All groups share one centre, and each spreads out both ways along 7 directions, with some noise.
In the rows, 128 means zero.
Some rows, each with its group after it:
[132 149 137 132 109 101 121 132 118 159 125 130 104  88 148 149] : k978
[146 108 134 150 144 144 125 110 137 145 152 113 136 185 147 104] : k978
[111 113 112  78 138 139 154 127 128 112  95 104 155 144  91 128] : k314
[127 102 134 124 141 126 125 116 134 124 126 122 143 113 114 135] : k314
[101 138 148 121 108 123 158 135 119 128 133 146 163 173 115  97] : k708
[102 174 165 125  91  66 137 173 122 162 114 158 174 113  96 150] : k314
[132 148 126 136 125 104 113 136 137 144 122 131 130 112 134 148] : k420
[128 104 140 130 178 115 109 131 156  43  87 145 164 106  45 133] : k926
[122 122 131 118 119 100 127 128 122 161 128 114 129 125 136 140] : k978
[124 114 132 129 128 115 122 132 133 137 133 128 147 128 125 139] : k708
[106 140 116  97 114  77 111 176 142 155 109 123 174  96  98 189] : k314
[118 107 114 100 127 129 133 115 128 145 127 111 131  96 133 148] : k978
[123  75 123 122 166  47  91 136 157 137 114  95 196 198  91 148] : k314
[139 123 134 131 130 124 130 131 120 129 127 121 118 151 127 122] : k926
[104  87 121 106 111 107 118 142 118 143 146 122 141  85 126 164] : k420
[100 108 134  99 134 120 151 115 129 112 104 126 161 117  93 124] : k926
[129 125 172 139 171 121 147  63 173 166  99 117 207 164 111  88] : k479
[111 122 133 110 116 101 133 145 120 139 127 128 149 131 114 140] : k420
[154  87 197 121 119 111 148 148  97 189 135 106 144 105  91 157] : k479
[139 138 123 120 115 142 146 122  99 136 124 114  83 141 148 115] : k926
[119  92 139 116 127  98 121 132 123 147 134 118 155 117 114 148] : k708
[121 160 120 139  97  89 110 137 139 207 150 128 136 113 181 157] : k420
[117 111 142 123 115 129 139 173 104  92 139 147 140 153  89 126] : k479
[107 100 133 108 120 115 140 124 121 148 137 118 151 133 128 131] : k479
[141 128 121 108 146 147 144 161 131 102 111 110 160 210  84 118] : k926
[136 150 152 120 123 112 139 153 117 124 101 132 125 109  93 144] : k479
[112 139 175 156 130 137 142  66 140 135 129 166 138  56 137 102] : k479
[110 151  93 103 111 108 122 158 117 100 111 132 109 115 119 148] : k479
[110  99 118 104 136  99 134 108 125 131 114 103 144 168 121 116] : k926
[ 98 101 155 109 142  98 135  87 134 122 101 133 156  58  95 137] : k314
[124 127 121 111 131 120 133 116 118 107 103 120 108 113 116 126] : k420
[103  96 115  97 112 115 132 162 116 134 141 117 149 144 116 148] : k420
[180  74  96 157 173 187  84 149 158 103 171 103 122 164 137 143] : k314
[ 86 109 147 112 126 127 155  99 123 108 122 149 160 112 107  99] : k978
[154 186 111 157 126  92  76 145 142 125 110 145  75  41 145 177] : k420
[150 112 109 121 149 156 116 157 144 110 130 111 143 153 107 146] : k926
[ 94  78 117  85 110  87 134 160  94 108 124 113 137 145  92 145] : k420
[139 107 116 127 144 115 105 131 140 127 128 114 134 124 124 147] : k708
[135 105  99 102 114 105 105 194 107 119 129 105 103 126 109 181] : k479
[142  99 178 139 121 131 133 159 105 135 147 142 138  92  92 152] : k479
[114 114 151 109 118  81 134 114 117 177 115 113 145 104 125 147] : k708
[131 119 135 152 139 119 109 117 137 112 136 143 125 110 129 128] : k978
[150 141 151 161 130 129 104 204 152 135 155 149 186 159  93 157] : k314
[131 139 131 144 136 155 124 116 159 145 144 139 155 111 143 129] : k708
[107 108 165 121 121 103 146 148 140 179 144 129 220 179 102 125] : k420
[117 104 112 133 128 144 118 124 138 121 155 134 140 127 143 130] : k708
[138 148 159 130 129 103 133 175 132 137 113 134 173 164  79 140] : k978
[119 148 123  71 129 132 164 140 107  87  64 114 118 117  71 131] : k708
[105  50  84  88 177 138 103 128 163  60 114 105 177 118  76 153] : k978
[111 117 157 118 123 127 151 119 120 138 127 138 152 112 111 122] : k926
[125  94 143 126 138 159 137 119 134 128 143 131 152 106 116 129] : k314
[126  97 136 135 136 112 111 128 142 144 146 123 154 113 127 148] : k926
[134 114 124 117 133  83  93 179 117  82 106 129 108  70  76 183] : k708
[128 100 110  98 133 132 116 146 139 154 133 102 148  88 119 179] : k978

New rows. What belongs after each?
[122 136 106 117 151 166 138 113 133  53  99 137 110 125 103 102] : k978
[105 126 114 124 129  63 101 124 124  90 102 141 110  88 112 146] : k978
[113  89 104  96 123 141 131 151 119 118 138 116 140 131 114 146] : k420
[122 124 138 121 126 168 142 138 144 141 140 136 171  98 116 140] : k420
[109 100 146 120 139 102 130  98 129 128 117 127 149 100 111 131] : k314
[101 122 137 113  96 126 147 157  97 106 140 151 125 110 113 129] : k479
[121  74 133 108 144 173 131 156 141 100 145 133 176  87  81 156] : k420
[106 104 117  91 137  89 123 137 140 141 109 106 173 128  99 157] : k314
[114 112 122 115 115 115 127 139 118 123 132 128 129 120 124 136] : k479
[153  94 154 116 112 104 126 178  86 142 134 109 106 129  96 165] : k479
[150 119 108 130 141  99 100 157 124 102 120 113 106 150 111 149] : k479
[ 99 126 114  83 102  49 140 122  97 165  97  96 117 160 135 132] : k978
[ 88 117 119  87  88 122 154 151 109 169 145 120 154 143 138 137] : k420
[103 136 124  88 108 108 160 131 110 142 105 116 138 153 117 121] : k314
[120 118 144 124 127 168 135 125 146 142 143 143 160  52 116 150] : k420
[136 139 148 148 123 133 129 128 122 119 132 146 111 108 129 120] : k314
[179 118 147 156 143 152  93 178 160 183 164 117 164  97 122 192] : k978
[131 109 150 136 149 140 130  97 131  98 119 142 130  81 105 121] : k314
[107  79 125  98 143 131 139  86 128 132 124 108 140 101 126 126] : k314
[124 107  91  90 155 121 123 142 141  97  98  92 155 191  94 132] : k926
[127  92  99 116 135 124 109 122 134 133 138 104 121 125 144 147] : k420
[110 126 110  80 148 104 138 110 129  87  67 109 126 101  83 137] : k314
[109  69 155 127 153 170 141 125 157 116 154 141 214 121  84 123] : k978
[ 94 148 140 112  81 124 154 143 128 215 158 136 181 124 159 140] : k420
[102 102 166 113 141 104 154 112 129 130 109 131 191 151  83 108] : k314
[106 129 133 111 104 100 133 157 119 152 134 132 151 123 118 149] : k420
[114 117 148 128 119  70 117 184 107  92 121 146 150 161  73 139] : k708
[110 107 126 100 111 111 120 208 114  90 129 142 154 100  64 177] : k420
[115 156 128 123 111  65 125 111 106 128  96 131  88 111 139 128] : k314
[134 180  94 125 111 110 112 121 120 132 109 126  61  81 169 145] : k420
[124 137 130 128 116 113 119 176 146 159 147 131 180 153 119 154] : k420
[ 99 107 154 112 121  87 153  81 109 146 113 124 138 136 127  99] : k314
[106 100 129 107 134 143 150 106 131 120 126 123 157 140 117 109] : k978
[107  59 124  88 137 147 146 164 123 101 139 111 187 177  75 132] : k420
[107 115 114 106 104  87 111 179 111 122 134 130 127 104 109 172] : k420
[113 144 142 117 120 133 149 135 128 124 117 140 152 135 108 115] : k708
[151 124 116 118 162 110 110 128 145 127  96  96 133 154 105 144] : k708
[114 106 114  81 110  48 114 159 119 185 111  84 151 134 117 186] : k978
[126  91 124 121 137 108 106 131 133 136 134 114 136  99 118 161] : k708
[160 110 138 136 121 192 150 128 105 148 161 113  97 155 154 111] : k926
[131 103 132 130 149 146 131  93 151 157 138 112 158 132 139 120] : k420
[135 117 122 130 134 117 106 147 132 117 130 124 122 104 117 154] : k479
[150 126 148 100 142  99 132 148 131 176  94  86 159 138  91 165] : k479
[117 133 127  86 113 114 150 145 119 158 106 105 148 138 107 143] : k978
[131 104 104 117 134  93  93 136 134 146 127 104 123  98 135 174] : k978
[125 119 149 157 134 100 110 119 133 125 140 146 136 121 129 125] : k978
[ 87 123 150 120 118  34 129 110 124 148 103 132 167 147 111 118] : k926
[120 102 227 131 114 137 182 104 105 184 139 145 180  95  96 110] : k479
[160 144 109 142 134 159  93 196 153 112 143 138 135  87 109 185] : k314
[133 174  93 109 137  57  99 170 119  58  55 122  86 141  82 153] : k978
[109 126 138 113 129 111 145 104 129 146 111 122 155 146 124 113] : k479
[122  83 107 117 155 155 126 102 142 104 136 112 142 143 126 114] : k978
[106 107  42  58 144 130 112 126 145 110  94  80 119 103 127 172] : k926
[117 127 162 124 123 122 140 131 137 162 131 139 171  77 109 147] : k708
[109 110 136 113 119 101 131 134 116 134 127 128 141 124 112 137] : k708
[152  89 142 158 141 151 101 129 138 138 165 132 127  82 134 154] : k926
[155 101 167 131 151 108 129 115 134 172 120  98 158 134 106 143] : k479
[136  97 120 152 152 105  93 121 145 115 144 125 131 128 131 138] : k978
[111 109  86  90 153 119 120 110 136  77  85 108 120 101 101 141] : k926
